The same things were measured in two ways. Each way mixes the same 10 hidden numbers, adds some noise and spreads widely along 6 directions of its own, which tell nothing about the thing.
Some things both ways: the first way, then the second way.
[-14,  -6,  -3,   0,  10,   0,   2,   0,  15, -16,  12,  -5, -10,  -7,   1,
   2]
[-32,   9,   9,  10,   6,  24, -14,  15,   8,   5,  15,   2, -21,   3,   6,
  14,  -2,  -5,   9, -23,  14, -20,  -2, -14,  12]

[ 14,  10,  -4,  -1,  -8,  11,  12,  -9,  13, -11,   1, -20,   7,   9, -16,
  10]
[-14,   8,  -1,  -6,   4,  11,   2,   6,   9,   7,  -4,  10,  -7,  16,   9,
   5,  -3,  -8,   8,  -9,   8,  -8, -11,  -4,   6]

[-11,   2, -17,   9,   6, -12,  -1, -17,   4,  -8,  28,  23,  -2,  12,  -3,
  -4]
[ -2,   9,  -9,  19, -13,  13,  -2,  -1,  17,   4,  -9,   0,  -2,   6,  10,
  18,  -1,  18, -23, -13,  -1,  -8,  -1,   6,  -2]

[-12,  -1,   7,  -5,   4,   1,  -8,   7,  -9,   5,   2,  -4,  -4,  24,  -9,
  -9]
[  6,  12, -10,  29,  -5, -10,  12,  -8,  -4,  -6,  -7,  -5,   3,   4,   2,
  -3,   3,  11, -15,  -6, -13,   9,   4,   3, -14]

[ -9, -16,   4,  -5,  10,   9,  -5,   8,  19,  15,  12,  -5, -15,  -2,   1,
  -7]
[-20,   3,  -9,  14,  11,   4,   1,  17,  -9,   1,   4,  17,   9,  13,  21,
  -6,   1,   7,  23,  11,  -3,  14,  12, -16,   7]

[ 16,  -9,  12,  15,  10,  -7, -20,  -2,   8,  -2,  -8,  -7,  14,  -9,  -1,
  20]
[-13,  -2,   2, -16,  11,  -1, -10,   1,   8,  10,  -8,   4, -11,  -3,  -3,
   0,   5, -27,  23,   9,   4,   2,  -8,  -4,   6]

[  4,   1,  -1,   6,   4,  -6,  -7,  11,   9,  43,   1, -11,  -4, -26, -13,
 -14]
[ -5,  -4,  -2,   8, -13,  -6,   9, -14,   7,  -4,  -6,   2,  -1,   8,   2,
 -10,  -5,   2, -14, -14,  10, -11, -10,   9,  -6]

[  8,  11,   2,  -3,  -6,  -1,   5,  10, -13,   0,  -3,  11,  -7,   5,   0,
   8]
[ 13,   4,  -6,  -2,  -3,  -5,   9,   0,  -3, -14,  -4,  -3,  16,  -3,  -4,
   5,  15,  15,  -4,   5,  -3,   4,  -9,   6,  -6]

[ 15, -12,  24,   7,   7,  17,   1,   1,  37,  -8,  -9, -25,  44,  -8,   8,
  23]
[ -4,  15, -10,  -7,  -1,  19,   3,  10,  13,   6,  -6,  14,   0,  11,  16,
  22,  -4,   9,   4,  -7,   6,  -7,   1,   3,   0]

[ -6,  -2, -20,   0,  -3,  -6,  -8,   0, -21,  20,  19,  11, -13,   3,   5,
 -14]
[ 21,  19,   6, -27, -14,  23,  -3,   6,  10,   8, -16, -17,  19,  -1,  -2,
  26,  27,  10,  -2,  -7,  -6,   6,  -9,   6, -10]

[  0, -15,   8,  -5,  -3,  10,  -5,   4,  13,  11,  -1, -22,  16,  -1,  17,
  17]
[ -8,  13, -17,  16, -11, -13,  18,  10,  -9,  -1,   3,  22,  13, -10,  23,
 -11, -17,  18,   9,   5,   3,   7,  17,  -5,   6]

[-11,   3,   3, -11, -14,  -2,   6,   4,  12, -22,  -2,  23,   5,   2,   4,
   2]
[ 17,  14,  -6, -13,   0,  24,   1,   7,  -3,   1,  -9,   2,  17,  12,   2,
   2,  13,  17,  11,   1, -21,  21,   1,   1,   5]

[ 14,   0,  16,   3,   6,  -2,  -8,  -5,  -4,  -2, -10, -20,  14,  -6,  11,
  12]
[ -3,  19,   3,  -7,  -4,  25,  -8,   3,  10,   7,   1, -10, -10,  -4,  -4,
  12,   9,   4,   6, -13,   1,  -6,  -2,  -2,   0]

[  5,   8,  24,   1,   6, -16, -14,   0, -14,  -4, -10,  -8,   9, -10,  11,
   2]
[-11,  17,   3,  11,  -1,   5,  -1,   9,   7,   6,   3,   4, -15,  -3,   6,
   3, -12,  -1,   4, -19,   7, -13,  -2,  -3,   3]

[  0,   0,   6,  -6,  -6,   8,   2,  -1,  19,   6,  -7,  -5,   8, -15, -14,
   3]
[-23,   0, -16,   7,  14,   2,  -1,   9,  -4,   7,   6,  26,   3,  -1,  15,
 -12, -13, -13,  33,  10,   0,   9,  14, -12,  18]

[ -9,  22,   6,  -8,  -5, -13,   7,  -9,   1, -20,   2,  26,  10, -15,  10,
  14]
[-30,   2,  23,  -5,   6, -14,  -4,  22,  11,   8,  -3,   7, -17,  -3,   1,
  -4, -18, -16,  21,  -8,  23, -13, -19, -10,  13]

[ -6,  -9,   8,  -4,  -8,  -2,   6,   7,   8,  -4,  -5,   4,  -5,  -6,   3,
 -20]
[-14,   7,  -9,  34,  -7,  29,  -7,   3,  -1,  -7,  10,   6, -12,  12,   3,
   5,  -1,  40, -17, -31, -18,  -3,   9,  -3,  13]

[  8,   2,  10,  -4,   2,  18,   7,  12,  17,   1, -12, -17,   7,  -7,  -9,
  12]
[-24,   1,  12,  -3,   4, -11,   8,   4,   6,  -7,   0,   1, -19,   8,   0,
  13,  -7, -17,  -4, -23,  32, -27, -24,   2,  -9]

[-29,  -9, -11,  -1,  14,   2, -13,  25,  30,  15,  12,  18,  -2, -23,   5,
  -6]
[-26,  -7,  25,   5,   3, -11,   6,   9,   4,   2,  -2,   1,  -3,  14,   4,
 -14, -18, -25,   8, -10,  25,  -9, -20, -10,   7]

[ -9,  -2,  -5,   2,   4,  -9, -10,  -1, -13,   1,  14,  23, -20,  14, -10,
  -9]
[-12,  11,  -2,   1,   3,  -4,   5,  16,   1,  10,  -9,  15,  10,  17,  28,
  10,   4, -14,   4,  -1,   7,  -2, -10,  -9,   4]

[  0,  12, -14,   8,  11, -18, -25,   2, -21,   2,   2,  -5, -11, -23,   5,
   4]
[ -1,  -4,  12,   2,  -5,  -2,   5,  -5,   6, -10,  -3, -15,  -2,  -3, -14,
  -2,  -4,  -3,  -2,  -5,  12,   1,  -6,   6, -10]

[ -9,  16,  19, -13,  -3,  -4,  19, -28,   3, -15, -19,  14,  15,   2,   0,
 -11]
[ -9,   9,  -2,  10, -14, -12,  -1,  -5,  14,  10,  -6,   2, -19, -15,   8,
  -2, -12,  -7,  -3,  -3,   8,  -9,   5,   3,  -4]

[-17,  15,   5,  -4,  11, -16, -13, -18,  -8, -22,  -1,   3,   9,  12,   1,
  23]
[  1,  14,  -1,  15,  -2,  -4,   3,  -2,  -1,   2, -12,  -8,   1,   0,   5,
   2,   6,  -7,  -2,   5, -11,  17,   0,  -5,  -5]

[ 10, -13,  15,  -1,   4,  10, -20,  16,  -4,  -8, -16,  -8,   3,   7,  -7,
  14]
[  4,   9, -15,   5,   1, -14,  14, -18,   0, -10,   5,  -2, -10, -23, -15,
  -1,  -7, -11,   4,  -8,  13, -14,   8,  14, -24]

[  1, -10,  -7,  10,   7,   1,  -8,  17,   0,  38,  13, -39,   5, -14,   2,
  -1]
[-15,   4,  18,  -8,  -2,   2,  -6,  11,   6,   6,  -6,  -9,  -3,  -2,  -5,
   4,  10,  -3,   7, -12,   7,  -6, -14,  -7,   3]

[ 2,  5,  0,  2, -8, 10, 17,  4,  7, -6, -2,  4, 29,  9, -4,  8]
[ -9, -21,   0,  33,   7, -11, -13,   0,   1,  -6,  -9,  -8,   5, -14, -29,
 -29,   3,  23,  12,  26, -27,  27,   8,  -4,  12]

[ -1, -17,  11,   7,  17,   4, -15,   3,  14,  14,  -3, -34,  15,   4,  14,
  11]
[-21,  20,   9,   0,  -2,   6,   2,  20,   3,  12,  -8,   8,  -2,  27,  33,
  16,   1, -16,   0, -11,   6,   0, -18, -16,  11]

[  5,   5,  11,   1,   9,  -1,  -7,  -2, -14,   3,  -9, -18,  10,  -1,   6,
   6]
[ 17,  16,   1,  -6,  -8,   9,   8,   6,   4,  -3, -14, -11,  18,  10,   8,
  24,  22,  18,  -9,   2,  -2,   9,  -3,   4, -18]

[-25,  -1, -22,  -8,  -6,   2,   2,  14,  26,   2,  24,   3, -19,  -2, -15,
   7]
[-23,   6, -11,  32,   5,  24,  -8,  -3,  -9, -11,  20,   1, -16,  -8, -12,
  -1,  -7,   5,   0, -29,  -9,  -5,   4,  -9,  20]

Other things, the second way, with their names:
<234>: [ -6,   7,  -3,  16,  -9, -12,  11,  -3,  -1,   3,  -6,   6,   4,   4,   9,
  -9,  -8,   1,  -8, -12,   3,  -3,  -2,   0,  -4]
<62>: [  0,  -3,   3,  -2,  -1,   7,  -1,   3,  -5,  -6,   2,  -1,   4,   4,  -6,
 -18,  10,  24,  16,   3,  -7,   9,   6,  -2,   0]
<386>: [ -6,   2,  -5,   0,  11,  -6,   1,  16,  -9,  15, -19,  12,  24,  11,  14,
 -14,  15,   1,  34,  35, -21,  40,  10, -16,   6]
<5>: [-19,  -2,  16,   7,  11,  -5,  -5,  21,   2,   0, -12,   6,   1,  31,  14,
   4,   8,   1,  -1,  -1,   0,   3, -27, -12,  12]
<259>: [ -1,  14,  -6,  12,   1,   2,   5,   1,  -2,   3,  -6,   5,   3,  15,  14,
   1,   4,  -7,  -5,  -8,  -8,   3, -12,  -5,   3]
<154>: [  1,   9,  15,  -8, -18, -16,   7,   2,   5,  -2,  -6,  -7,  -9, -15,  -3,
  -3,  -8,  -2,  -2, -12,  15,  -6,  -8,   8,  -7]
<316>: [  8,   5,   4,  -2,  -2,  25,  -3,   0,   1,  -7,   3, -13,  10,   9,  -4,
   6,  15,  14,   2,  -4,  -4,   7,  -2,  -1,  -2]
<473>: [ 17,   8,  -5,   4, -14,  -5,  10,  -9,  -4,  -9,  -8, -12,  18, -11,  -8,
   0,  17,  13, -12,  -4,  -8,   4,  -4,   9, -12]
<329>: [  6,  -8,   6,  -4,  -5,   2,  -6, -13,  13,   2, -13, -13,   0,  -1, -20,
  -9,   8,   0,  -3,   0,  -3,  -1, -17,   9,  -1]
<338>: [ -3,   4,   4, -15,   0,  11, -10,   0,  10,   7,   5,  -8,  -5, -19, -11,
   1,   7,  -8,  21,  -1,  13, -12,   2,   0,  -4]
<289>: [-23,   4,   7,  24,   1,  17,  -4,  13,  -2,  -4,  10,   4,  -1,  16,   9,
   1,  -7,   4,  -6, -28,   4, -12, -17, -12,  20]
<513>: [ 13,  -1,  16, -16,  -7,   5,  -6,   9,   5,   6, -12, -14,  27,   7,   8,
   1,  26,  -5,   6,  14,   0,  10, -18,  -7,   1]
<269>: [  1,  -4,  10,  -1,  -5, -21,  10,   4,   5,  -8, -18,  -7,  16,   2,   1,
   6,   6,  -3,  -9,   7,  12,   2, -22,   5,  -6]
<509>: [  0,   2,   9,  -9,   5, -19,  -2,  12,  -1,   3, -13,   2,   1,  -4,  -3,
  -5,  11,  -2,  19,  13,  -2,  11,  -4,  -1,  -7]
<435>: [-11,   5,  -5,   0,   3,  22,  -8,  11,  14,  14, -10,  14,   2,  20,  17,
  12,  -1,   5,   3,  -7,  -3,  -2,  -3,  -2,   9]
<243>: [-28,  -4,  -3,  47,  -3,  21,   3,   9,   5, -11,   1,   0,  -3,  29,   7,
   6, -13,  42, -14, -14,  -5,   9,  12,  -8,   4]
<429>: [  0,  16,  -9,  13,   5,  22,   0,   2,  -5,  -4,  -3,  -7,   9,  10,  -1,
  19,  22,  13,  -2,  -9, -18,  12,   0,  -4,  -4]
<310>: [  3,  11, -11, -15,  -8,  -6,   2,  -2,   2,  21,  -5,  11,  15, -23,  17,
  -8,   1, -32,  25,  13,   7,   2,   6,  -5,   3]
<149>: [-13,   1,  -5,  11,   3,  21,  -6,   5,  -4,  -9,   9,   5,  -2,  13,  -2,
   8,  12,  25,  -2, -18,  -7,  -5,   1,  -3,   5]
<128>: [ 10,  12,  -6,  -3,   0,  -1,  -2,   1,  -3,   0,  -8,  -9,   7, -15, -12,
   2,  23,  13,  11,   7, -15,  10,   4,   2, -10]
<210>: [ -5, -11,  -9,  18,  -1,   1,  -8, -15,   0,  -6,  -5,  -4,   0,   0,  -8,
  -8,  15,   3,  -4,   5, -14,  10,   2,   2,   1]
<179>: [ 19,   6,   9, -34,   5,  23, -11,  13,  -6,   6,  -5, -11,  30,   1,   1,
   8,  42, -10,  28,  17, -12,  22,  -9,  -9,   3]
<23>: [  1,   7,  13, -15,   1, -20,   1,   0,  14,   2, -12, -12,  -9, -18, -14,
   6,   1, -20,   8,   5,  19,  -8, -13,   6, -16]
<480>: [  5,   5, -12,  13,  -4,  13,   7,  -6,  -1, -14,  -8,  -9,  11,  20,   7,
  28,  24,  17, -23,  -7,  -7,   6,  -1,   7, -19]
<3>: [ -8,   1,  12,  -3,   4,  12, -12,   7,  -5,  -8,  -1, -12,  -7,   2, -14,
   3,  19,   5,   8,  -8, -11,   9,  -9,  -7,   7]
<195>: [  8,  22, -15,  -5,  -6,  -7,  10,   2,   1,   2, -18,   7,   2,   4,  14,
  18,   9,   4,  -7,   3, -10,  11,  -1,   7,  -9]
<249>: [  2,  10,   8,  -7,   3,  14,  -7,  14,   8,  14,  -9,   2,  15,  14,  22,
   6,   6, -24,   8,   4,  -3,   9, -22, -12,  19]
<60>: [ -1,  16,   1, -16,   2,  -8,   2,   6,   5,  13, -13,   8,  -7,   3,  16,
   3,   5, -20,  14,   4,   3,   3,  -6,  -3,  -4]
<341>: [ -3,  -7,   2,  -1, -11, -11,   6,   3,   8,  -2, -17,   5,  10,  12,  10,
  -2,   0,  11,  -5,   9,   7,   5,  -6,   6,  -3]
<40>: [-11,  10,  -1,  11,  -7, -16,  11,  10,   7,   6,   0,  14,   0,  -3,  25,
  -5, -18,  -6,   3,   2,  21, -11,  -3,  -4,  -1]
<400>: [  7,  13,  -6, -20,  -1,  -6,   5,  -1,   2,   0,   0,   5,   2, -11,   6,
  11,  15, -12,   5,  -5,  15, -23, -15,   5,  -8]
<26>: [  2,   8,  -5, -11,   0,  10,   8,  12,  10,   2, -14,   3,  18,  15,  11,
  26,  11,  15,   4,   5,   7,   5,   1,   4, -13]
<111>: [ -4,  15,  -4, -16,  -1,  17,  -9,  -8,  13,   3,   0,  -8, -25, -10,  -8,
  24,  12,  -9,   0, -17,   8, -16,   0,   9, -10]
<335>: [ 12,  -1,  -9,   4,  -2,   9,   6,  -5,  -3, -10, -13,  -5,   8,   9, -15,
  -6,   8,  31,   0,   3, -27,  28,   7,  10,  -4]
<270>: [  7,   0,  -3,  17,  -4,  15,  -9,  -7,  -1,  -5, -12, -17,  13,   6,  -7,
   3,  24,  13, -11,   7, -29,  26,  -2,  -2,   3]
<458>: [-1,  7, -9,  0, -2,  3, -2,  3, -1, -4,  1,  2, 11, -7,  8, 10, 16, -2,
  5,  7,  0,  2, -3, -5,  2]
<368>: [-21,   0,  14,  17,   8,  13, -13,  18,   3,  -5,  -3,  -6, -12,  10, -13,
   4,   3,  21,   0, -14, -14,   6, -10,  -9,  16]
<462>: [  8,   9,  -1,  -5,  -6,  10,  -4,   2,   3,  -7,   4,  -4,   0, -13,  -5,
  13,  10,  12,  -3, -14,   1, -10,  -2,   8,  -3]
<448>: [  3,  11,   2,   8,  -6,   4,  -8,  -3,  11,   7, -12,  -9,  -7, -13,  -9,
   0,   0,  -1,  -4,  -7, -12,   5,  -8,   3,   6]
<254>: [  8,   4, -10,   4, -16,   5,   6, -12,   9, -10,  -5,  -8,  -2,  -4,  -7,
   5,   4,  23,  -9,   0,   2,   2,  10,  13, -16]
<41>: [  3, -14,   8,  -9,   0, -27,  12,   1,   7,  -6, -20,  -6,  11,  -4, -16,
 -11,  -2,   6,  13,  21,  10,  15,  -3,  10, -17]
<371>: [  7,  -3,   2,  16, -12,   3,  10,   3,   0, -19,  -5,  -7,  17,  10,   0,
   0,   2,  33, -17,  -1,  -3,  12,  -4,   3,  -1]

Some of these things the first way, each followed by its name:
[  7,  -5, -14,   8,  -2,  -1, -11,   6, -24,  26,   9, -33,  -9,  16, -13,
 -12] : <234>
[ 11, -10,  -5,  13,   7,   1, -19,  14, -24,  -4, -13,  15,  10,   8,  14,
  17] : <269>
[-14,  -4,  39,  -4,  16, -15, -11,   3,  28,  23,   0,  11,   7, -20,  10,
  -5] : <60>
[-23,  10,  10, -13,  -5,  -2,  16,   8,  28, -15,   9,  28,  11,  -9,   7,
   3] : <368>
[-19,   4,   7, -11,  -5,  -1,  12,  -2,  15, -25,  -8,  -4,  17,  -3,  19,
  12] : <154>
[  4,  17,  13,   6,   4, -24,  -3,   2,  -7,   9,  14,   3, -12, -13, -13,
  19] : <400>
[-20, -12, -15,  -1,  -1,   9,   6,  -4,  23,  16,  17, -13,   9,  12, -15,
   3] : <310>
[ -6, -14,   5,  -2,  -6,   9,  14,  25,   9,  -8,  -1,   5,  -7,   8,   7,
 -14] : <462>
[ -7,  28,  13, -13, -13,  -9,  22,  -9, -14, -11,  -3,   0,  -4,   1, -13,
 -10] : <509>
[ -9,  -8, -14,  13,  11,  -8,  -9,  13,  -4,  -1,  12,  23,  -9,  20,  13,
 -14] : <249>
[ 10,   6,   6,  -1,   4,  -5, -21,  -4, -28,   0, -12, -12,   2,   3, -12,
  16] : <429>
[  9,   6,   1,  15,  17, -15, -12,  -9, -16,   2,  13, -31,  -2,   1,  10,
  11] : <40>
[ -2,  12,   6,   0,   8, -10,  -1,  -3,   1,  23,   5,   6,  -8, -16,  -4,
  10] : <458>
[ -2, -16, -10,   2,  -5,  13,  -2,  16,  -7,   0,  -2, -12,   6,  25,  -2,
  12] : <473>
[ -9,  -7, -13,   1,  -2,   0,   2,  16, -12,  -6,   3,   7, -22,   7,   0,
 -12] : <179>
[  2,   5, -21,   8,   2,   4,   6,   8,   0,  -8,   9, -27,   3,   1,  11,
  11] : <371>
[-10,  10,  24, -14,   1,  -8,   0,   7,   2,  40,  10,  18,  -4, -14,  -7,
  -9] : <128>
[ -3,  -1,  14,  10,  19, -10, -13,  14,  20,   1,  -4, -25,  20, -36,   9,
  18] : <316>
[ 11,  -3, -11,   4,  -4,  16,  -6,   2,   0, -13,  -5, -15,  22,   1,   2,
  22] : <41>
[-17, -22,  13, -12,   2,  20,  -3,   7,  29,  27,   4,  10,  18,   6,  -2,
  -2] : <386>
[ 31,  18,  17,  -3,  -6,  13,   5, -15, -21,  -7, -34, -18,  31, -12,  -7,
  12] : <26>
